There are 9 hidden switches. A switch that is on adds its own fixed numbers to the row, and there is some noise. The rows also spread widely along 10 directions, which tell nothing about the answers.
In the rows, zero is written as 128.
Known rows, each followed by its switches (1 for on, 0 for off):
[125 101 109 132 180 123 116 157  75 170 110 166 100 120 130 152 156 108
 143 119 120 107 164 169 107 166 107 134 154 136 122 148 143 131 139 121
 110 124] => 0 1 0 0 1 0 0 1 0
[174  86  77 146 177 109 130 153  84 178 121 156  94 111 144 140 156 123
 145 144 109 137  98 148 123 201 102 141 143 159 128 156 137 135 140 121
 148 149] => 0 0 0 1 1 1 1 0 0
[180  80  85 141 155  73 121  98 165 129 174 156 117 110  63 128 129 134
 129 151 131 104 170 142 149 151 128 189 151 144 166 103  95 114 178 105
  79  96] => 0 1 1 1 1 1 1 1 1
[130 127 142 128 187 115 149 103 116 150 138 150 137  75 163 155 149 147
 130 111  97 121 151 134 117 164 136 135 127 121 102 103 132 109 136 169
 121 126] => 1 0 1 1 1 0 0 0 0
[145  79 100 142 154 156 104 116  56 135 152 152 122 107  99 116 125 118
  86 162 145 111 175 156 107 172  82 165 137 112 131 115 110 161 106 144
 127  98] => 0 1 1 0 0 0 1 0 0
[ 86 139 151 110 204 192 137  98  60 126 127 174 141  82 214 132 186 122
 116 134  82 117 143 105 109 159 120  87 100 103  58 116 160 139 132 175
 148 148] => 0 0 1 0 1 0 0 1 0
[190  77  88 160 140 114 131  87  75 143 165 173 116  91 135 143 157 120
 125 147 112 126 159 147  94 199 110 154 137 113 127 113  95 124 123 135
 114 112] => 0 1 0 1 1 1 1 1 0
[129  89 117  95 193 145 134 122  95 151 114  88 149 102 137 115 146 169
 108 143  90 155 135 130 157 136 113 129 116 120 103 164 143 167 108 129
 181 133] => 1 1 1 0 1 0 1 0 0
[164 100  91 165 206 109  85 137  81 153 121 237  74 100 181 181 119  98
 184 110  92 141 115 139 127 156  86 159 163 173 129 183 137  93 121 131
  85 136] => 0 1 1 1 1 0 1 1 1
[159  93 132 135 154 111 125  85 106 202 144 100 146  87 125  91 158 114
 103 139  74 126 166 102 143 151 143 107 116 129 136 112  88 131 163 137
 137  88] => 0 1 1 0 0 1 1 0 0
[125 111 157 120 167 114 127 143 119 183 129 102 131 144  43 127 117 157
 119 108 173  80 192 191 140 150 105 159 131 128 143 129 107 167 153 146
 121  38] => 0 0 0 1 0 1 1 0 0
[190  70 105 118 156 113 121 125 117 200 136  94 127 147  80 102 147 172
 156 138 148 112 178 152 162 160 101 135 136 123 138 174  61 192 136  72
 155  78] => 0 0 0 1 1 1 1 1 1
[149  77 142  79 114 111 114 144 121 125  82  85 124 144  69 136 138  91
 108 132  91 106 162 127 151 128 121 140 179 128 148 179 112 156 108 121
 122  93] => 0 0 0 0 0 1 0 1 0
[144 100 117 127 165 111 131 118 107 172 140 138 126  92 127 141 158 124
 129 118 109 120 165 157 113 163 136 127 142 130 126 126 126 114 142 122
  98 111] => 0 1 1 0 1 0 1 0 0
[120 116 139 132 181 147 101 131  83 171 127 176 125 134 111 164 136 157
 152 105 154  95 189 192 107 139  89 144 134 125 102 142 114 155 122 127
  89  70] => 0 1 0 1 0 0 1 0 0
[131 109 134 100 131 136 159  64 140 107 167 160 158  80 103 126 192  89
  91 144  86  84 209 125  74 157 181 123 139 102 111  40 147 101 191 148
  56 128] => 0 1 0 1 1 0 1 0 0
[128  99 119 127 180 126 105  99 119 157 137 145 143 106 123 100 147 132
 117 153  85 128 138 106 158 120 121 133 119 144 118 128 111 145 169 116
 129 111] => 0 1 1 0 1 1 1 0 0
[160  87 103 131 190 173 148  73  65 204 170  97 153  75 171  38 211 147
  95 186  80 139 145  76 135 200 132  71  69 103 100  89  95 182 180 137
 234 148] => 0 0 1 1 1 1 1 1 0
[160 103 166 113 134 168 192  82  26 142 121  75 146  76 200 154 177 121
  93 114  82 138 148 136  87 216 122  86 104  70  76 154 146 145  36 219
 180 103] => 0 0 0 0 0 1 1 0 0
[146  85 122 132 153 126  98 129  83 147 107 157 112 112 132 137 128  85
 127 135  71 128 153 128 117 139 103 140 164 140 133 154 120 137 117 131
 120 119] => 0 1 0 1 1 0 0 0 0
[124 111 127 134 197 134  73 145  68 197  97 165 116 119 123  98  98  97
 114 136  95 127 135 120 159 126  79 156 133 165 130 150 119 154 149 156
 143 102] => 1 0 0 0 0 0 1 0 0
[106  95 145 134 206 128 119 169  65 163  90 100 104 112 110 113 100  85
  94 126  84 125 139 148 145 149  90 150 136 149 159 160 174 152 125 192
 188  99] => 0 1 0 1 1 0 0 0 0
[103 132 167 118 196 141 169  95 106 106 135 119 159  94 155 168 134 170
 103 111 103 130 145 170 130 139 123 140  95 105  93 130 170 139  93 187
 133  89] => 0 1 0 1 1 0 1 0 0

New rows, each followed by its switches (1 for on, 0 for off):
[164 101  86 112 168 117 101 128 110 144 106 227 103 144 149 214 162 164
 208 107 133 112 148 161 118 134  98 151 165 143  75 197 117 118 118  77
  38 130] => 1 1 0 0 0 1 1 1 1
[137  98 117 124 154 132 141 111  91 124 135 124 137  92 148 152 157 133
 100 145 105 122 150 140 111 163 121 133 133 112 108 121 133 132  96 143
 122 127] => 0 1 1 0 0 0 0 0 0
[ 93 129 126 107 191 143 123 127 144  86 131 161 148 144  99 144 144 183
 107 162 146  88 134 145 161 119 102 169 108 129  97 110 135 172 154 126
 122 107] => 0 0 0 1 0 1 0 1 0
[136 111 154 117 153 111 133 115 122 164 129 118 141 115  90 153 138 135
 122 102 119 100 194 176 119 140 135 140 139 122 132 124 122 132 134 144
  86  66] => 0 1 0 1 0 0 1 0 0
[104 113  84 159 247 130 105 155  96 160 127 186 107 122 131 107 126 140
 121 167 113 132  86 137 163 145  83 168  97 186 126 123 169 151 196 139
 162 141] => 0 1 0 1 1 1 1 0 0
[154 108 107 101 140  97 170 111 135 132 126 129 144  88 157 166 182 144
 127 129  91 122 140 138 109 170 158 128 146 115  91 114 143 106 126 124
  94 160] => 1 0 0 0 1 0 0 0 0
[168  84 101 129 184 139 100 111  76 175 132 173 106 108 141 110 136 123
 149 139 110 127 150 109 146 162  88 145 142 135 111 162  96 145 141 130
 142 120] => 1 0 1 0 1 1 1 1 1
[172  52  99  95 153 199 147  96  59 156 154  83 143 111 117  86 190 160
 116 171 130 121 202 136 102 186 105  98 122  74  96 144 105 205  97 104
 190 129] => 0 1 1 1 1 0 1 0 1
[130 115 169 117 167 137 135  80 103 109 107 100 166 100 186 129 122 147
 101 143  38 159 100  83 178 115 107 120  98 121  93 167 114 169  75 172
 187 101] => 0 0 0 1 1 1 0 0 0
[158 113  92 144 169  55 141 123 143  99 139 167 128 123 114 224 107 209
 134 114 159 131 115 207 151 149  98 222 136 134 120 149 121 110  83 128
  67  87] => 1 1 0 0 0 1 1 1 0
[177  78 130  95 104 114 176  84 136 126 148  74 159  84 118 161 195 152
 120 123  96 118 199 149  91 173 173 105 158  79 114 118 103 126  95 107
 104 120] => 0 1 1 1 1 0 0 0 0
[140 100  99 114 176 108 119 143 116 166 108 146 116 121 106 121 143 116
 116 146 104 117 119 124 147 152 117 156 142 165 123 131 144 132 173 134
 123 138] => 1 0 0 0 0 1 1 0 0
[115 107 116 145 193 149 109 112  73 159 154 162 131 101 144 118 151 149
 116 146 132 113 173 147 124 153  98 136 113 111 108 112 105 156 141 127
 138 104] => 0 1 1 0 1 0 0 1 0
[174  95 123 123 152 118 135 102 118 130 144 138 128 130 106 157 130 176
 148 124 150 110 166 165 144 158  94 163 135 110 116 164  88 163  98 117
 114  74] => 0 0 0 1 1 1 1 1 1
[130 111 130 107 176 147 166 106  96 144 134 101 142 106 134 130 160 144
 103 137 114 107 170 152 122 162 123 124 107 108 101 122 164 148 117 159
 132 110] => 0 1 0 0 0 0 1 0 1
[118 115 116 104 175 124 139 139 117 126 104 139 132 116 140 168 156 137
 120 128  97 125 121 157 130 138 127 135 134 142 105 152 176 126 118 129
 100 135] => 0 1 0 0 0 0 1 0 0
[140 101 130 122 155  84 144  98 141 131 127 113 142  95 116 129 135 105
  94 135  61 133 127 118 154 133 143 149 129 145 140 125 144 111 149 152
 113 105] => 0 1 0 0 1 1 1 0 0
[150 133 128 153 160  74 126  71 155 188 175 141 171 100 128 120 140 188
 128 126 130 112 172 156 162 133 139 142  98 126 123  90  52 137 166  92
  81  60] => 0 0 0 0 1 0 1 1 0
[131 107 124 108 167 142 118 126 101 123 113 167 123 121 126 175 159 130
 137 121 110 111 159 162 109 140 118 136 147 127 107 151 148 133 115 127
  91 115] => 0 1 0 1 0 0 1 1 0
[179  85 124 141 147  98 126 107  83 208 131 112 127  81 153 137 151 116
 141 106  82 146 164 143 118 169 133 108 148 127 135 160  92 117 108 121
 119  97] => 0 1 1 0 1 0 1 0 0
[168  95 102 120 134 129 111  99  95 144 115 189 126 105 185 149 177 106
 152 139  61 141 112 100 119 153 124 110 149 142  87 164 108 124 123  99
  92 150] => 0 0 0 0 1 1 1 0 0
[158  85 158 107 145 151 134  69  74 112 119  86 153  98 149 117 116 105
  91 137  53 147 168 106 154 129 106 126 123  92 121 177 116 165  52 172
 160  79] => 0 1 0 0 1 0 1 1 1
[143  82 102 119 172 149 107 124  88 174 124 126 128 113 107  82 166  97
 101 167  83 120 162 113 130 152 123 117 127 138 138 116 127 159 171 122
 153 129] => 0 1 0 1 0 0 1 1 0
[146  72 141  90 162 150 125 118  92 167 111  87 140 120 111 124 160 164
 140 125  99 128 180 130 133 135 115 111 145 100 102 172  97 175 110 118
 171 107] => 1 1 1 1 1 1 0 0 0
[107 112 108 125 219 162 149 111  92 109 120 103 156 109 184 105 155 183
  77 195  73 154  70  98 174 139  92 129  57 132  84 128 167 189 116 154
 227 156] => 0 1 0 1 0 1 0 0 0
[127  90 122 108 156 184 101 100  64 137 126 190 127 115 160 141 196 126
 151 140 100 107 179 117  95 144 108  99 146 100  70 152 102 153 129 102
 113 131] => 0 1 1 0 1 1 0 1 0
[131 104 160 128 162 135 130 121  67 201 114  97 132 109 133 103 145 110
 115 121  97 114 169 127 131 160 110 106 122 115 116 145 105 164 130 158
 166  80] => 0 0 0 0 1 1 0 0 0
[116  89 133  88 141 183  86 109  77 108 109 170 135 129 100 123 154  77
  99 152  91  98 191 120 109 116 109 129 155 114 110 140 129 160 127 130
  96 110] => 0 1 0 0 0 0 1 1 0
[133  94 114 132 158 121 119 111 113 119 149 172 122 108  90 141 134 116
 110 138 129 104 164 150 119 151 113 171 149 128 128 115 126 123 148 140
  85 100] => 0 1 1 0 1 1 1 0 0
[160  51 104  80 122 175 115 148  62 151 103  94 131 169  74 142 173 173
 139 143 165 110 188 184 111 154  79 122 156  91  95 208  94 219  66  66
 145  93] => 0 1 0 0 0 1 1 0 0
[170  81  87 109 153  97 137 136 132 172 128  85 135 106 118 116 156 154
 121 151 105 146 120 138 160 164 136 128 142 143 137 156 112 149 126  82
 146 138] => 0 0 1 0 1 0 1 0 0
[126 106 111 125 182 144 166  95  93 142 162 117 145  66 149 104 180 122
  78 156  93 124 151 129 109 186 144 117 101 112 109  79 165 126 153 166
 149 145] => 0 1 1 0 1 0 1 0 0
[126 103 140 115 152 173 103  79  83 139 144 143 160 106 130 112 151 141
 101 151 108 114 185 124 125 124 108 120 117 101  92 121  93 167 115 127
 118  90] => 0 1 1 0 0 0 1 0 0
[154  97 101 127 183 140 118 151  79 131 120 182  90 131 128 165 129 126
 155 126 144 110 145 175 118 178  81 163 154 137 120 174 146 146 103 136
 113 121] => 0 0 0 1 1 0 1 1 1
[135 110 131 143 190 132 109 108  85 163 144 150 118 101 119 117 116 108
 111 129 120 107 178 138 141 147  98 152 123 131 138 126 123 131 139 166
 116  76] => 0 1 1 0 0 0 1 1 1
[145 103  91 143 192 127 170  84 113 174 183 112 148  98 125  77 171 172
  98 174 132 109 161 134 140 181 125 134  72 117 109  73 127 158 189 130
 157 117] => 0 1 0 0 1 1 1 0 1
[140  91 112 103 151 137 152  96 113 142 150 117 151 117 106 121 192 159
 114 147 123 108 182 150 119 160 138 121 118  99 101 117 118 157 150 104
 121 109] => 0 1 0 0 1 1 1 1 0
[152  84 133  78 113 171 148  67 114  82 134 116 175 120 122 149 187 160
 106 158  91 117 168 119 112 133 132 113 129  82  76 138 109 171  86 114
 116 116] => 0 1 0 1 0 1 1 0 0
[138  74 126 104 154 157  95 129  74 146 106 149 117 125 113 134 150 107
 137 129  99 124 162 130 124 137 100 127 162 126 113 184 116 156 116 117
 122 107] => 0 1 1 0 1 1 1 0 0
[109 132 176 149 154 129 120  70  96 138 151 153 160 108 126 141 120 145
  99 123 123  91 195 146 127 122 105 151 103  98 102  95  86 145 122 171
  91  37] => 0 1 0 0 0 1 0 0 0
[142  99 111 112 146 127 124 123 109 205 130 128 137 111 120  91 186 113
 128 147 105  99 181 125 116 159 140  96 139 128 113 105  98 151 185  85
 119 129] => 0 0 0 0 1 0 0 0 0
[168  77 160 119 141 128  78 114  86 225 105 107 135 146  88 121 138 136
 162  99 107 115 210 146 144 116 101 107 151 118 135 198  42 180 121  94
 130  34] => 0 1 0 1 0 1 1 1 0
[129 100 133  86 142 127 168 117 121  87 114 106 146 106 120 177 156 133
 104 120  98 124 153 170 113 150 141 140 146 105 108 151 174 127  84 144
  98 120] => 0 1 0 0 1 0 1 0 0
[171  87 112 129 132 112 129  66 133 108 162 148 155  84 137 145 146 143
 115 150  82 140 151 123 123 142 137 147 139 117 120 115  90 123 109 111
  92 116] => 0 1 1 1 1 0 1 0 0
[100 128 116  95 209 130 159 133 134 128 122 102 152 115 134 121 164 173
  96 149 108 126 114 149 168 145 133 131  94 135 105 131 175 160 151 129
 161 136] => 0 0 0 0 1 0 1 1 0
[194  75 100 114 115 110 147  86 104 125 130 132 130  90 156 148 158  97
 125 139  64 141 153 119 111 164 137 126 160 116 119 154 125 115  83 119
  92 136] => 0 1 0 0 1 0 1 0 1
[126 100  76 109 184 179 114 114  97 120 130 185 141 117 160 123 195 149
 118 188  94 126 119 115 115 145 115 117 110 139  75 114 154 163 153  90
 127 181] => 0 1 0 1 0 0 1 0 0
[132  96 136 111 152 149  81 134  87 156 102 173 122 154 104 142 128 133
 153 120 133 109 161 153 140 119  79 144 155 133 102 192  89 177 115  97
 103  80] => 0 0 0 0 1 1 1 0 0
[161 107 141 112 124 140 146  65 109  51 136 146 159 107 154 184 141 157
 103 141  97 134 130 130 128 151 113 156 125  92  87 146 110 145  46 163
 112  99] => 0 0 0 1 0 1 1 1 0
[132 116 115 118 194 137 137  86 131 128 158 180 135 103 136 150 177 176
 145 141 128  89 178 125 121 145 127 142 117 112  83  89 123 126 174 132
  97 127] => 1 1 1 1 0 1 0 1 1
[142 122 119 130 149  81 151 108 148 163 152 167 127 105 103 177 184 133
 140 103 136  81 187 176  98 167 163 140 141 128 120  91 130  83 184 123
  32  91] => 0 1 0 0 0 1 1 1 0
[171  65  84 135 196 176 117 116  22 211 139 160  93  83 172  84 191  89
 144 156  86 120 188  98  84 206 104  93 135 113 106 123 122 145 161 141
 184 172] => 1 1 1 1 1 0 0 1 1
[132  88  87 104 160 155 181 117 114  89 161  96 155 126  98 137 190 209
  83 189 167  98 153 173 109 185 115 151  98  87  87  86 147 184 119 118
 159 138] => 0 1 0 1 0 1 0 0 0
[145 103 185  81 155 155 134  84 106 163 121 107 146 100 115 129 137 126
 141  87  98 104 225 131 124 133 130 113 151  94 105 154 108 143 114 168
 118  72] => 1 0 1 1 1 0 1 0 1
[ 84 132 166 130 202 179 129 113  58 160 137 181 127 102 132 136 151 114
 122 106 131  85 204 173  79 158 107 124 113 109  93 100 165 138 159 191
 110  84] => 0 1 0 1 1 0 1 0 0
[140 102  95  97 176 132 157 126 104 103 122 121 141 108 142 150 152 169
 105 152 111 142 117 153 141 166 116 156 124 114  95 148 156 153  93 133
 153 150] => 1 0 0 0 1 0 1 1 0
[122  55  90  87 192 180  86 167  70 182 103 120 102 140  62  55 144  95
 115 172 122  98 195 117 138 135  86 136 160 135 132 150 136 192 177 101
 177 144] => 1 1 1 0 1 0 0 0 1
[164 101 110 129 155  75 121 145 119 158 103 144 114 127 124 182 128 154
 150 111 122 124 128 160 148 153 106 168 157 143 122 170 102 125 104 120
 101 102] => 1 0 0 0 0 1 0 1 0
[127 131 126 128 168 131 138 108 108 144 135 191 119 108 154 146 168 109
 135 137 116  81 156 122 110 162 120 130 125 132  87  98 144 113 169 153
  78 125] => 0 0 0 0 0 1 0 0 1
[141 107  96  98 176 141 149 124 106 120 126 142 130 117 127 143 146 154
 115 153 134 110 139 148 132 164 106 158 127 124  93 131 160 150 117 140
 123 143] => 1 0 0 0 0 0 1 0 1
[122 101 148  89 150 172 137 124  59 144  94 123 131 109 149 153 174  98
 116 114  82 118 171 143  92 154 124  95 142 105  90 164 166 142  87 160
 122 119] => 0 1 0 0 0 0 1 0 0
[157 102  93 108 175 151 157 117  97 159 133 143 127  90 176 138 223 146
 136 152  94 126 112 113 102 200 144  87 117 133  79 120 153 130 152 124
 144 183] => 0 0 1 1 0 1 1 0 0
[133 110 149 112 162 133 139 110  81 145 108 154 125 110 157 183 170 124
 151  89  91 120 162 156 106 152 125 113 142 112  92 176 141 119 106 148
  98  97] => 0 1 0 0 1 1 1 1 0
[152  96 134 113 161 102 135 124 111 143 102 106 121 110 143 145 134  98
 129 116  63 132 152 126 149 134 124 130 148 131 137 177 140 124 103 140
 125 110] => 0 1 0 0 1 0 0 1 1
[123 111  98 124 159 160 111  80  96  47 125 234 144 109 213 182 166 144
 129 174  68 143  87  97 121 120  96 143 123 125  48 144 137 138  91 111
  89 171] => 0 1 0 0 1 1 0 0 0
[122 103 131 111 185 158 102 125  87 157  91 167 120 118 152 130 167  92
 136 135  53 127 123 100 128 127 116 105 133 155 101 160 156 135 157 143
 128 139] => 0 1 0 1 0 1 1 0 0
